There are 9 hidden switches. A switch that is on adds its own fixed numbers to the row, and there is some noise. The rows also spread widely along 15 directions, which tell nothing about the answers.
In the rows, 128 means zero.
Known rows, each followed by its switches (1 for on, 0 for off):
[ 94 144 123  99 155 171 106  91 150 143 126  90  94 140 120 183  83 152
 151  51 119 142 158  95 117 127  92 152 138 132 104 148  75 114 168  94
 114 136 151 151 136] : 0 0 0 1 1 1 0 0 0
[147 121 126 120 136  76 110 114 112 134  92 163 120 152 104 136  89 133
 103 135 151 135  83 141 141 100 105 121 119 143 132 164 119 180 164  83
  46 150 152 146 146] : 1 0 1 1 1 0 0 1 1
[ 81 111 112 104  89 173 135 102 133 150  89 124 177 103  93  99 174 106
 150 132  99  45 116 163 122 149 110 129 123  88 120 117 132 125  73 135
 129 130  66 186 152] : 0 0 1 0 0 0 0 0 1
[ 87 100 116  35 125 100 145 128 109 126 126 119 113 111  85 131  95 114
 124 132  95 103 160 155 132 126 110 131 173  92 121 161  98  81 110 106
 105 140 120 158  89] : 0 1 1 0 1 0 0 0 0
[113  92 141  79 130 101 115  90 114 139  98 162 158 119  62 108  99 120
 110 174 131  94 127 206 143 123 136 115 121 105 120 176 145 167 121  96
  64 139 130 157 128] : 1 0 1 1 1 0 0 1 1
[112  88 112 168 125 168 112 111 114 156 105 204 132 166  58  69 102 113
 157 164 107 117 156 189 110 173 156 143  88  81  60 149 125 137  97 125
 127 171  61  83 138] : 1 1 0 0 0 1 0 1 1
[161 183 137  79  72  39 149 131 113 140 143 158 119 124 119 118 129 129
 158 150 139  84  64 158 112  75 101 173 176 138 160 114 113 153 116 113
  96 194 127 116 132] : 1 0 0 1 0 1 0 1 1
[124 163 194 134  93 151 118  64 147 185 107 123 183  83 125 168 195 148
 166  87 160  65 114 120 134  97 126 162 124 134 159 126 131 148 136 129
 123 125 163 162 153] : 1 0 0 0 1 1 0 1 1
[ 94 138 130 111  92  76 124  96 102 155 137 133 119 129 103 107  59 147
 160 168 149  92 109 133  68  95  15 208 129 110  85 150  46 101 137  79
  55 146 128 130 122] : 0 1 1 1 1 0 1 1 1
[166 148  52 146 131  96 161 150 132 159  96 139 163 120 139  70 148 162
 126 111 118 133 116 132 108 101 104 163 154 163 155  84  98 133  81 142
 125 206 129 107 113] : 1 0 1 0 0 0 0 1 0
[135  95 147 103 157 123  74 102 110 145 114 113 122 123  97 139 113 149
  98 130 130 104 121 122 131 123 124 123 116 121 129 210 120 147 130 116
  59 140 151 151 166] : 1 1 0 1 0 0 0 1 0
[160 141 117 121 141  90 118  87 135 141 141 173 125 104 115 154  83 153
 105 146 152 132 131 153 152 102 113 178 127 176 140 146 105 192 165 126
 103 140 197  96 122] : 0 0 1 0 1 1 1 1 1
[ 82 131  74 100 107  72 178 121 108 113 140 199 120 112 101 106 105 115
 109 171 139  67 143 153 143 100  59 205 152 128 123 126  65 143 122 155
  85 119 159 101 113] : 1 0 1 1 1 1 1 0 0
[142 110 131 106 131 126 144 124 102 139 109 193 106 178  88 113 161 143
 185  70 142 158 176 156 141 146 217 118  79 108 117 163 118 102  90 123
 109 176 122 100 126] : 0 1 0 1 1 0 0 1 1
[111 116  97 128 139 128 151 131 137 135  76 201 118 182  93 104 167 114
 144  90 149 146 155 170 176 141 190 104  84 128 118 147 129 123 101 137
 118 155 134 127 155] : 0 0 0 1 1 0 0 1 0
[130 143 119 137 145 124 132 122 151 161  93 162 111 157 119 134 127 120
 150  80 153 158 141 126 150 123 126 147 116 153 133 151  85 126 154 117
 139 178 178 114 141] : 1 1 0 0 1 0 0 0 1
[125 131 147 146 118 118 133 144 110 166  79 118 136 127 101 124 157 160
 148  99 109 123 184  97 126 104 124 158 158 100 138 164  98  66 104 129
 101 164 116 124 109] : 1 1 0 1 1 0 0 1 1
[127  96 151 156 141 143 105 109 126 157 125 140 118 125 111 158 101 125
 107 145 158 131 140 101 153 145 111 141 114 155  98 169  77 136 182 128
 138 129 186 124 118] : 1 0 1 1 0 0 0 1 0
[171  81 131 209 138  91 141 156  66 135 106 223 128 155 114  95 133 154
 113 147 175 164 182 110 141 131 167 142  63 136 120 164 108 126 135 150
  93 103 167  49  91] : 0 1 1 1 1 0 0 0 1
[134 102 139 136  90 153 105 128  98 173 112 136 127 114  94 127 135 121
 135 161 116  73  73 121 123 157 111 127 141 115 104 133 120 130 111 134
 149 160  90 150 136] : 1 1 0 0 0 1 0 1 0
[152  91  90 142 103 125 155 146  92 143 119 177 140 102  99  86 156 141
 120 172 124  85 136 144 148 146 135 148 134 134 133 108 118 152  86 168
 140 143 125 101 105] : 0 0 0 1 1 1 1 1 0
[ 98 141 160 149  93 111 149 103 146 173 112 172 152 128 111 116 146 105
 156 156 191  92 115 156 147 114 101 164 114 144 111 121  90 119 146 129
 150 141 180 129 129] : 1 0 0 1 1 0 0 1 0
[ 94 132 112 133 135 148 115 127 106 133  59 122 110 134 107 186 139 158
 122  68 107 124 136  75 156 119 115 118 149 121 127 148 113 108 132 129
  76 123 114 173 132] : 1 0 0 1 1 1 0 0 1
[180 181 147 164 110 106 126 126 139 145 100 131 151 109 126 150 168 159
 112 117 107 115 138 120 155  82 142 171 162 148 187 140 155 146 108 154
 118 158 120 104 143] : 0 0 1 0 1 0 0 1 1
[117 142 107  89 142 127 137 120 121 119 146 128  97 138  91 133  92 164
 144  99  83 140 201 138 112 112 137 176 167  99 113 142 105  99 100 127
 100 161  99  89 100] : 0 0 0 1 1 1 0 1 0
[120 100 164 168  91 111 137 128 112 149  89 144 169 112 102 105 149 109
 112 153 113  65 158 110 127 101  77 166 148  73 144 161 120 152 148 114
  78 105 113 140 143] : 1 0 1 0 1 0 1 1 1
[ 70 172 138 107 103 136 109  87 153 154 103 138  95 155  77 146 103 113
 175 118 109  91 144 149 134 117  80 190 138  98  92 189  72  83 123 110
 109 178  98 146 178] : 0 1 1 1 1 0 1 1 1
[189 172 112 177 120  89 118 144 140 194  73 137 150 137 131  85 163 174
 156 101 151 127 110 111 114  90 109 177 126 161 159 150  94 113  95 129
 100 212 148 111 158] : 0 0 1 1 1 1 0 1 1
[ 88  83  95 128 134 135 139 109 114 171  98 165 139 120  96 111 110 134
 134 134 149 113 144 137 131 150 106 143 115 132  80 133  64  98 122 131
 131 144 156 138  92] : 1 1 1 0 0 1 0 1 0
[117  91 118 101  96 108 151 148  98 142  72 165 163  98  73  95 156 104
 120 171  92  69 156 185 166 141 157 109 165  93 140 142 149 114  81 154
 133 131  88 152  92] : 0 1 1 1 0 1 0 0 1
[150 198 117 200 117  74 115 151 138 161  46 163 140 137 112 123 130 151
 110 149 118 124 127 135 163  69 105 175 165 154 161 159 134 107 107 160
 101 167 118 106 148] : 0 1 1 1 1 1 0 0 1

New rows. What belongs after each?
[139 176 127 133  71 122 150  95 125 133 160 191 123 122 113 135 127 124
 157 147 122  60  96 159 128 104 100 197 146 135 138  93 126 184 121 148
 140 144 106  93 153] : 0 1 0 1 1 1 1 1 0
[ 81 181 157 145  53 127 146  94 133 166 120 186 134 135  93 137 134 101
 179 157 138  62  83 165 131 110  92 181 147 113  98  95 116 113 116 134
 159 152  91 130 141] : 1 1 0 0 1 1 0 1 0
[111 146  38 157 131 146 155 104 141 141  80 151 171 108 134 107 184 166
 111  87 121  81 111 118 135 104  91 167 121 162 150  91 101 157  70 183
  93 145 122 142 164] : 1 0 1 1 0 0 0 1 0
[148 130  98 102 122 104 141 149 112 132 103 132 121 136 113 110 152 144
 127  90  88 118 141 122 127 110 143 137 157 109 154 148 120 108  78 135
  98 175  90 130 137] : 0 1 1 0 0 0 0 1 0
[142 133 137 172 119  68 165 122  92 142 108 192 147 121 125 139 105 169
 124 140 174 166 150 137 138  88 125 153 130 167 130  90 109 131 156 130
 108 117 183  86  46] : 1 1 0 1 1 0 0 1 1
[ 86 109  84 112 114 148 163 126 113 144  76 143 164 128 103  95 140 130
 150  85  93  96 143 143 108 130 109 126 148  84 117  91 113 115  94 107
 101 141  77 169 106] : 1 0 1 0 1 1 0 0 0
[120  56 133 132 144 137 133 120 118 165  70 156 167 109  94 108 163 119
 103 124 142 107 161 149 165 144 156  96 111 115 134 159 133 138 125 132
 120 119 167 155 117] : 1 1 0 0 1 0 0 1 0
[ 89 114 143 148 122  85 142 122 109 152 143 166 133 103  99 109  93 140
 116 189 147 108 205 132 122 102  90 211 149 110  93 158  70  76 130 153
 113 118 171  67  76] : 1 1 0 0 0 1 0 1 0
[154 146  51 155 140 121 159 123 149 160 126 161 165 103 136  72 156 168
 127 114 130 110 159 140 110 110 114 203 124 167 145  96  84 139  76 175
 137 173 158  73 124] : 0 0 1 0 0 1 0 1 0
[126  97 128 126 133 122 154 114 157 170  99 119 182  75 123 117 129 126
 101 133 140 110 163 148 149 117  97 142 153 148 149 116 106 144 155 120
 156 120 193 152  84] : 0 0 1 0 1 0 0 1 0
[140 176 127 135  84 106 123 116 140 177  83 134 142 129 122 115 163 129
 154 113 133  68  51 129 120  89  68 165 147 140 160 130 108 146 111 117
 103 197 114 159 189] : 1 1 0 1 1 0 0 1 1
[ 75 102  70 115 136 116 158 115 103 133  90 175 159 122  66  80  80 148
 117 158  95 113 180 198 119 119 111 149 158  96  90 104 120 114  81 130
  88 135  88 119  69] : 1 1 0 1 1 1 0 1 0
[101 129 125 110 112  98 132 128  99 161 111 153 124 148  80  90  69 148
 180 146 125 134 161 166  86 125 103 164 132  98  76 140  77  59 105  87
 102 168 100 114  73] : 0 1 1 1 1 1 0 0 1
[143 123 131 190 144 114 117 148 141 176  81 116 153  99 114 111 100 148
 100 155 124 132 203 107 140 105  80 184 165 140 133 170  84 101 155 138
 128 136 176 100  90] : 0 0 1 1 1 1 0 0 1
[141 177 183 145  92 116 125 103 148 163 135 178 115 126 110 171 131 106
 145 138 143  99 112 143 166 104 134 174 153 145 140 139 125 148 161 142
 170 159 154  97 144] : 1 1 0 0 1 1 0 1 0
[ 84 128 159 193 123 114 100 105  91 136  83 157 132 161 104 136 132 172
 148 111 161 128 181  90 114  97 119 164  76  89  89 180 106  95 129 121
  19  78 124 126 156] : 0 0 0 1 0 1 1 1 1
[131 166 153 110  91  85 143 104 116 122 124 171 156  89  81 141 124 132
 110 175  85  68 155 192 163  78 141 171 204 108 171 126 176 168 108 155
 112 131 102 110 109] : 1 1 0 1 1 1 1 1 0
[135 155  66 141 139 118 113 127 112 177  56 136 149 133 108  97 165 194
 158  90 130 130 109 121 114 117 129 152 111 151 135 141  95  90  50 138
  75 211 116 144 149] : 1 0 1 0 1 1 1 0 1
[151 148  26 150 130 129 144 150 143 130  73 155 119 125 125 141 133 137
  82 112  84 113  88 122 177 121 100 132 174 182 149  93 122 175 110 171
 138 170 105 137 144] : 0 0 1 1 0 1 0 1 0
[113 107  87 116 113 119 136 115  90 157  71 154 171 123  90  71 171 170
 155 110 129  80 112 151  99 121 124 134 106  99 126 125 124 129  52 120
  45 158  91 157 143] : 1 0 0 1 1 1 0 1 1
[146 127 123 100 109  69 165 126 105 132 152 176 164 112 115  71 110 127
 137 172 143 109 128 196 105 105 124 152 144 133 143  92 122 155 114 126
 126 152 147  92  81] : 1 1 0 1 0 0 0 0 0
[118 144  62 172 155  83 136 145 119 159  57 152 142 132 108 102  93 191
 105 150 139 184 147 156 139 101 111 144 143 177 111 107 107  76  85 146
 110 170 146 111  76] : 0 1 0 1 1 0 0 1 0
[120 151 138 161 117  94 108 118 104 118  99 195  90 167  71 170  48 126
 106 164  97 147 128 149 155 101 122 152 157 109  94 161 140 143 158 109
  80 140  79  96 118] : 1 1 1 0 1 1 0 1 1
[140 126 140 141  65  90 176 140 101 143  82 182 178 127 120  96 202 113
 140 130 146  80  76 154 143 104 145 106 133 112 168  75 170 158  96 128
 111 129 100 154 130] : 1 0 0 0 1 0 0 1 0
[155 146 157 169 142 135 125  80 148 159  86 162 205 119 111 111 159 153
 126  96 126 116 174 177 141  89 171 144 119 132 170 138 170 176 121 132
 108 136 142 118 137] : 1 1 1 1 1 0 0 1 0
[108 142 124  84 107 112 142 121 161 141 105 121 111 106 106 170  93  86
 102 131  92  95 121 144 172 104  72 145 207 133 146 134 108 136 166 114
 155 151 135 165 121] : 0 1 1 0 1 0 0 1 0
[170 175 144 158 120  76 134 130 132 165  74 157 143 159 116 122 118 157
 158 101 139 174 141 157 130  83 152 140 138 149 147 130 130 111 128 102
 111 185 131 112 106] : 0 1 1 1 1 0 0 1 1
[103  60 145 100  97 172 151 117  97 163 103 128 145 115  95 124 152 115
 173  99 112 100 158 122 116 173 142 103 120  83  96 120  96  95 119 104
 155 127 100 173  78] : 0 1 1 0 0 0 0 1 1
[135 141 162 215 114 122  94 139  97 179  84 114 141 125 122 128 164 198
 143 127 152 125 158  60 114 102 118 179 115 119 121 166 103  57  94 148
  82 129 131 113 136] : 0 0 0 0 1 1 1 1 0
[110  51  87  94 109 104 143 150  83 127  98 166 129 107  93 104 141 100
  78 189 133  75  70 144 159 155 110  88 133 124 117 125 124 156 104 138
 101 124 123 168 121] : 1 0 0 0 0 0 0 1 0
[133  97 128  90 137 147 161 115 134 153  97 128 176 108  93 103 147 129
 143  91  92 119 192 172 134 133 167 113 158 100 147 118 132 132 114 108
 145 161 122 150  78] : 1 0 1 1 1 0 0 1 0
[ 75 179 157 196 110 120 129  88 172 171  67 195 169 149 100 119 132 116
 162 141 176 122 162 182 154  98 121 176  93 128 100 143 118 101 139 129
 126 121 148 117 148] : 0 0 1 0 1 1 0 0 1
[130  95 180 146  95 139 132 119  95 156 111 153 138 152 116 134 127 121
 169 101 154 125 119 114 110 137 138  99 109 100 101 107 117 142 174  80
 121 115 126 152 103] : 1 0 0 1 0 1 0 1 0
[101  99  74 111 127 112 164 146  96 150  75 160 127 139  97 108 138 156
 160  98 135 150 179 133 132 141 150 123 125 122  91 117  73  58  89 127
 113 157 126 137  62] : 0 0 1 1 0 1 0 1 1
[116  86 149 179 118 152 128 119 103 171  74 106 213  61  98 104 130 157
 107 172  93  93 189 137 114 123  96 146 167 100 140 113 140 125 119 135
 134  98 115 144  60] : 1 1 0 0 1 0 1 0 1
[ 64 124 127 118 115 134 115 102 151 165  79 137 133 144  87 115 112 106
 143 135 134  95 113 163 134 125  84 137 122 103  94 154 112 102 120 102
 105 145 111 176 166] : 0 1 0 0 1 0 0 1 0
[138 109  83 136 140 186 129 108 137 149 142 140 101 158 110 109  71 133
 153  97  99 138 135 133  93 161  91 158 117 130  85 110  80 157 140 102
 153 176 104 102 131] : 0 1 0 1 1 0 0 1 0
[ 95 119 107 135 155 139 117  94 125 131  96 149 134 145 113 129 136 160
 129  79 134 131 167 131 129 114 138 136  90 123 115 153 117 125 108 135
  69 114 133 137 156] : 0 1 0 1 0 0 0 1 0
[137  98 105  77 131 115 147 119 128 144 127 174 124 108  86 113 153 118
 126 145 135  99 154 181 178 146 161 136 130 146 145 157 111 141  98 162
 155 166 170 116 123] : 0 1 0 1 1 0 1 1 0
[120 181 126 179 117 122 128  89 143 171  94 123 175  87 125 145 122 181
 128 133 132 112 136 128 122  78  69 197 161 168 144  99 109 125 124 148
 122 144 148 119 103] : 1 1 0 1 1 0 0 1 1
[117 111 164 194 123  94 141 139 127 177  13 134 215 116 102 101 131 151
 120 145 140 160 192 162 148  93 138 102 146 115 131 118 154  90 142 100
 109 107 138 167  55] : 0 0 1 1 1 0 0 1 1
[171 104  73 161 143  95 137 140 104 152  82 157 178  82 130  85 190 184
  71 143 139 100 122 130 152 105 135 143 118 167 183 132 148 156  56 189
  87 134 160 109 136] : 0 1 0 0 1 0 0 1 0
[127 158 126 181  91 108 120 133  98 178  33 108 196  99 103 116 165 194
 133 135 101  90 113 114 113  80  96 146 173 115 147 107 145  87  67 134
  69 151  66 172 105] : 1 0 1 1 1 1 0 1 1
[ 77  81 113  48 114 136 137  91  66  84 157 171 106 119  60 151 108 132
 110 163 105  81 128 170 142 150 151 121 129  90  95 140 140 150  88 136
  66 102  80 139 106] : 1 0 0 1 1 0 0 1 0
[180 109 196 147 118 140 104 119  89 160 114 131 145 133 111 135 147 169
 157  88 124 131 158 117 110 120 187 116 116  98 144 153 158 135 128 103
 101 129 115 121 117] : 0 1 0 1 1 1 0 1 0
[158  92 161 110 102  79 138 140  62 130 154 146 143 127 109  81  91 149
 152 163 132 127 149 151  70 118 127 137 124  91 121 124 120 126 127  89
  84 122 115  94  69] : 0 1 0 1 0 0 0 0 1
[116 187 102 138 121  87 144 129 143 147  85 129 123 138 125 145 115 165
 136 107 134 158 130 129 134  81  96 167 159 157 135 106 103  93 117 122
 105 170 136 126 115] : 0 0 0 0 1 0 0 1 1
[ 94 101  95  79  94 105 189 132 117 138  80 151 188 101 103  75 174 120
 147 116 112  72 151 189 126 113 136 108 158  88 145  75 145 129  74 123
 107 119  98 178  95] : 0 0 0 1 0 1 0 1 0
[161 157 144 121 120 169 106  94 135 149 173 115 130 128 135 132 143 156
 173  99 134 117 103 128  90 141 147 158 100 146 131 116 119 147 106 129
 151 166 121 108 157] : 0 0 0 0 0 0 0 0 0
[ 91 156  79 151 145 143 130 119 140 152  59 181 118 163  83 127 129 140
 152  87 104 139 170 148 155 128 143 159 127 122 106 154  98  83  89 147
 119 185 100 113 137] : 1 1 1 0 1 1 0 0 1
[134 110 108 141 149 123 104 109 128 132 102 173 120 141  97 132  76 118
  86 160 136 127 103 164 166 135 114 121 108 157 114 161 129 178 155 124
 112 129 149 127 145] : 0 1 1 1 1 0 0 0 0
[131 170 141 206 140 128 130  94 153 173  58 174 214 144 116  81 142 165
 156  94 138 142 175 190 116  80 155 151 110 127 147 104 168 144 110 124
 106 141 129 111 132] : 1 1 0 1 1 1 0 0 0
[111 220 151 175 118 125 152  83 156 118 121 154 167 126 133 170 115 159
 134 102 123 144 168 154 136  62 121 186 163 155 151  69 153 151 149 142
 129 113 131  96 103] : 1 0 0 1 1 0 0 0 0
[108 108 116 118 121 182 118  80 116 189 113  97 173  96  99 103 123 182
 181 119 121 116 137 159  78 158 118 139 115 125  92  90 103  94  77 110
 153 165 105 159  88] : 0 1 0 0 1 0 1 1 0
[193 142 123 122  87  71 175 178 109 148 152 147 120 146 140  72 122 122
 161 116 107 121 117 117  74  92  98 171 184 104 156  87  95 143 132  95
 131 202 110  82 102] : 1 0 0 0 0 1 0 1 0
